The first 6 rows are patterns. Each new row is the sum of 2 different patterns, raised or lowered, with some noise. Before adding, each is slid sideways (what falls off one end comes back at the other) and multiplied by a number that may be negative. Names go in the order of the patterns.
(in the rows, 128 means zero)
Some rows, each with the names of its patterns after it:
[166 127 148 137 131 108 175 130 124 134 114 115 103 127 128 128  97 139
 141 139 141 163 116 125 128 145 117 110]  zed
[140 138 131 124 126 111 102 124 130  74 113 123 155 118 133 124 151  88
 121  99 139 122 153 142 110 130 138 115]  duzo
[142 132 123 142 126 147 142 123  92 127 136 124 138 157 124  93  88 114
 140 128 148 182 121 180 103  93 125  90]  Dob
[164 136 140 175 128 148  76 130 119 112 131 138 126 125 127 156 137 123
 128 168 171 182 124 136 135 137 110 127]  pogi
[120 139 148 166 132  80 112 122  74  74  97 101 160 116 120 100 134 136
 111 122 135 107 128 134 135  98 149 118]  Sevod
[125 148 103 122 112 142 131 143 123 137 117  74 120  93 129 104 107 143
 144 161 113 110 134 130 131 127 136 136]  Gar

New rows. What belongs after each?
[185 169 161 166 157 153 152 167 161 152 140 174 171 174 183 187 143 148
 158 180 155 157 208 160 195 161 153 146]  zed Dob
[147 152 143 171 157 147 146 149 130 157 143 180 175 161 174 153 160 163
 149 148 130 157 163 151 138 137 134 152]  pogi Gar
[151 162 144 164 162 152 170 157 177 189 161 153 160 174 167 162 172 146
 146 143 151 167 159 173 189 154 192 139]  Dob Gar
[152 149 148 131 127 178 151 178 153 154 128 136 156 130 129  88 164 167
 147 152 170 131 133 135 159 116 144 180]  zed Gar
[ 99 125 129 147  90 133 138 121 155 119 143 116 139 130 166 115 125 112
  73  94 110 131 110  97 149 155 124 117]  zed Gar
[124 151 160 140 185 182 153 135 148 144 126 140 178 137 171 146 141 124
 191 148 153 168 135 131 159 155 148 127]  zed duzo
[119 129 120  99  96 110 130 123 130 160 104 147  99 105 118 103 125 125
 112 105 115 116 127 106  89 126 130 131]  Dob Gar
[150  94  87 112  73 121 118 109 111  96 109 125 107  84 109 125 111 108
 132 106  70  82  95 140 113 132 161 106]  Dob pogi
[126 119 133 150 149 137 128 125 133 110 143 102 144 143 136 147 130 154
 139 141 134 135 135 129 143 120 136 143]  Dob Gar
[140 157 133 150 158 145 136 138 138 112 142 148  89 122 124 164 151 152
 140 183 126 147 126 139 142 167 165 123]  duzo Sevod
[153 154 174 190 162 145 146 171 149 143 184 158 175 162 168 127 188 149
 159 162 153 143 141 150 128 151 114 164]  zed Gar
[145  86  92  95  44 107  81 103  95  89 127 124 125  75  92 114 104 112
 119 108  90  80 111  92 101 105 144 103]  Dob Gar
[108  73 122 114 113  86 148 139 144  96 116 118 131 170 106 107 128 107
  88 107 142 119 136 172 113 124 123 127]  duzo pogi
[151 149 154 146 119 111 134 112 127 124 133 162 150 122 126 136 155 134
 153 157 125 147 154 144 134 162 141 139]  duzo Sevod
[151 160 171 136 136 151 207 135 156 172 203 174 196 146 152 164 184 143
 161 177 164 149 170 144 133 150 179 101]  duzo Sevod
[152 139 105 134  82 132 113  93 127 139 157 140 116 140 128 145 142 139
 143 140 147 114 137 127 137 152 149 130]  Sevod Gar
[133 135 116 165 100 133 148 157 118  93 136 171 126 145 219 223 177 151
 105 130  94 169  83 150 184 145 163 143]  Dob Sevod
[109 149 140 139 119 185 152 161 138 145 115 131 167 154 134 138 126 131
 121 127 133 150 179 142 137 186 160 151]  duzo Sevod
[158 163 129 141 147 166 133 110 164 138 136 128 132 117 186 137 134 135
 132 133 116 138 143 133 117 151 153 138]  zed Sevod
[137 142 138 132 152 146 134 142 145 167 134 114 127 129  99 122 127 127
 143 138 144 108 141 132 126 134 150 107]  zed Sevod
[109  92  91  78 102  96  80 127 103 137  95 119 112 103  70  77  97 118
  94 112 107  93  96 101  96  95 122 106]  duzo Gar
[ 80 123 130 108 136  91 103 104 105 109 104  98 114 122  86 101  95 102
  83 101 132 134 128  96 101 100  81 113]  Dob Gar
[ 96 129 165 157 144 180 136 165  73 135 117 128 137 158 142 126 137 165
 139 139 142 173 172 183 126 132 142 146]  duzo pogi
[123  95 138 157 143 172 125 163 139 109 112  88 140 134 113 125 135 126
 113 119 124  95 150 144 155 117 118 110]  Dob Gar
[ 87 122 136  94 135 132 198 140 150 136 134 125 143 133 130 112 126 135
 139  96  90  80 146 118 129 127 145 127]  pogi Sevod
[123 121 111 120 108 119 107 121 120 122 123 105 113 160 129 120 119 139
 121 127  93 141 122 140 107 116 108 110]  duzo Sevod
[135 182 122 165 142 153 117 185 158 152 171 129 128 127 149 151 148 122
 164 160 169 150 182 129 152 150 173 136]  zed Gar
[175 167 190 181 179 170 132 166 153 174 153 153 176 173 174 166 157 164
 162 176 156 171 170 159 164 140 162 175]  Sevod Gar
[101 118  89  77  85  80  89  94  97 103 107 102  90  79  69 100  82 107
  90  97  88  53  92  71  90  63  76 105]  Dob Gar
[192 177 174 211 170 180 108 165 160 150 171 183 161 150 150 182 176 161
 172 217 197 229 152 158 171 158 156 166]  Dob pogi
[122 155 134 163 157 131 162 163 187 136 130 180 154 167 158 161 146 179
 168 132 152 134 155 140 164 150 160 128]  zed Gar
[106 100  90  92  57  90  95  60  92  98  87  96  97 119  96  88  91 128
 111 116  83  89  78 102  83  90 103 101]  zed pogi
[170 168 173 161 189 139 157 156 178 143 141 190 137 172 153 158 127 195
 162 157 173 136 137 133 155 157 155 128]  zed Gar
[130 132 134 140 135 143 150 132 146 166 150 135 123 136 137 135 129 177
 144 165 132 149 133 125 139 124 138 150]  duzo Gar
[102 105 117  83 121  86 107  92 107 119  86 106  92 100 116 122  74 105
 126 120 138 113 125 110 110 100 125 114]  zed pogi
[116  99 103 110 137  63 130 124 121 122 127 130 120 112 123 176 112 125
 107 119  98 119 110  98 110 137 129  82]  zed Gar
[159 141 132 145 137 133  97 117 111 142 135 134 135 150 138 118 127 144
 110 149 121 178 133 150 149 144 159 146]  pogi Gar
[111  94 125 151  59  57 102 102 162 113 126 106 129 152  86 114 120 118
 128 147 128 105 137  67 111 105 146 143]  Sevod Gar
[126 150 110 156 160 133 165 134 160 149 143 152 136 137 149 165 148 133
 146 143 133 137 150 149 154 138 143 133]  Dob pogi
[172 150 156 163 159 158 161 173 166 187 193 167 150 214 181 168 144 183
 159 155 130 196 175 191 162 189 140 171]  duzo Dob
[127 136 130 116 137 130 125 121  99 127 173 161 143 176 180 181 178 135
 141 143 160 132 116 146 158 131 157 158]  pogi Sevod
[110 106 131 114 129 126 112 125 147 100 104 123 115 102  97 132 148 108
  98 147 162 139 149 127 121 154 122  92]  Dob Sevod
[107  96 102  84  91 118 133 100  95 122 113 104 103 131 136 116  85 101
 102  63 113  83 120 137  80 131  87  91]  Dob pogi
[133 164 160 137 171 129 157 147 131 135  99 170 193 177 139 190 177 178
 161 132 212 163 205 142 164 183 139 127]  Sevod Gar
[117 154 114 156 116 138 162 127 174 127  89 122 147  55  88 114 109 177
 136 149 113 143 146 146 124 135 112 128]  zed Sevod
[108 117  99 117 127 116 138 118 128 127  99  85 108  91  90 177 123 147
  95 146 149  64  98  63 119 127 125  67]  zed Gar
[155 176 188 161 156 191 162 136 165 225 233 222 150 169 153 129 152 122
 214 197 175 234 151 177 119 153 156 133]  Dob pogi
[137 119 121 115 121 120  78 116 144 150 124 152 147 154 114 109 114 137
 134 140 132 123 131 131 127 134 131 126]  duzo Sevod
[111 108 108 120 127 108 105 106 117  87  97 101  73  77 112 121 102  99
 111 128  63 104  80 106 103 131  85  97]  zed duzo
[134 127 121 146 129 131 136 154 109 167 142 121  97 102 121 169 126 155
 175 187 146 151  87 130 143 149 117 128]  duzo Sevod
[116 151 151 148 151 157 155 154 176 189 171 151 168 207 202 216 165 166
 173 177 151 154 208 170 175 215 172 198]  pogi Sevod
[122 133 135 158 130 128 134 181 133 158 160 145 135 143 132 122 125 141
 102 131 117 142 106 150 136 159 105 148]  duzo pogi
[158 121 116 159 138 176 150 148 126 181 155 140 151 145 133 136 153 153
 136 142 153 154 162 166 187 145 128 144]  zed Sevod
[132 131 192 118 191 162 160 192 154 140 149 146 155 125 149 153 180 145
 160 140 146 125 145 171 162 160 169 160]  Dob Sevod
[183 158 171 144 152 152 142 150 180 161 162 159 162 164 149 182 191 194
 173 173 156 139 114 160 101 190 192 166]  zed Dob
[ 56  95  82 112  86 121 110 143  97  89  95 107  65  93 127 106  84 146
  87 104  61 109 113  84  64  92  89  54]  pogi Sevod
[ 99  76  81  92  93  77  70  89 100  96  71  47  41  94  91  80  74 123
  91  68  87  81  39 112  74 136  92  92]  zed pogi
[170 147 157 174 141 166 149 133 120 122 152 188 161 153 195 192 172 172
 114 169 158 179 138 141 158 156 139 171]  Sevod Gar
[163 145 115 128 111 151 129 167 185 155 195 116 119 150 108 164 155 143
 155 143 151 141 139 118 113 144 141 169]  duzo Dob
[115  86  82  60 102 133 113  80 146 147 132 132 116 101 106 120 116  90
  99 142 100 134 113 103  82 164  95 106]  zed Sevod
[107  79  79  87 103  89 100 152 112 113  96 111 113  81  90  46 111 116
  89 101  99 109  89  89 100  92 116  96]  zed Gar
[102  89 123 105 135 117 142 115 103 104 106 103 118 104 152 113 118 127
 120 115 128 133 122 104 140 129 121  86]  duzo pogi
[108 124 136 113 132 118 131 130 121 117 145 109 109 112 114  99 136 134
 123 109 151 139  99 109 112 112 121 124]  zed duzo
[ 98 123 119  92 100  93 104 118  90 133 110 108 123  83 128 112 131  96
  82  78  98 119  66  56  64  98  89  96]  duzo pogi
[ 84 126 125 103 116 102 114 113 131  76 117 121 101 125 129 137 102 101
  97 145 103 102 104 112  85 113 117 112]  zed pogi
[119 121 125 131 146 145 153 147 155 146 150 135 169 177 169 122 125 160
  95 167 106 166 154 188 177 126 144 134]  zed Dob
[147 193 134 127 149 129 154 153 142 168 152 173 161 151 121 131 154 135
 160 165 141 130 126 154 155 146 171 195]  Dob Gar
[ 99 101 101 106  97  94 110 122  83  95  92  97  76  98 132 135 125  90
  98  94  71 110  71 123 129 105 135  86]  Dob Gar
[103  98  91 127  99 112 103 135 126  93 116 113  95 112 121  87 114 129
 118 120 128 139 113 121 122 140 108 107]  zed duzo
[114 149 145 148 178 158 163 126 118 149 181 163 144 184 196 194 172 120
 162 150 156 147 164 186 163 138 166 139]  Dob Sevod
[171 161 149 121 137 137 159 152 135 146 145 130 138 141 152 154 164 120
 145 134 106 130  89 150 186 151 161 165]  Dob Sevod
[134 121 136 114 119 118 137 129 130 143 118 128 138 131 148 135 114 122
 126 103  99 117 121 118 119 124 131 128]  duzo Sevod
[103  88 104 118 174 130 110 108 151 148  92  98 102 124 134 140 140 127
 161 101 126 141 121 178 129 139 125 142]  pogi Sevod
[ 79  88  97 132 104 106  95 124 119 100 108 128 115 129 114 118  97 125
 100 106 129 125 136 129  85 108  91  81]  pogi Sevod
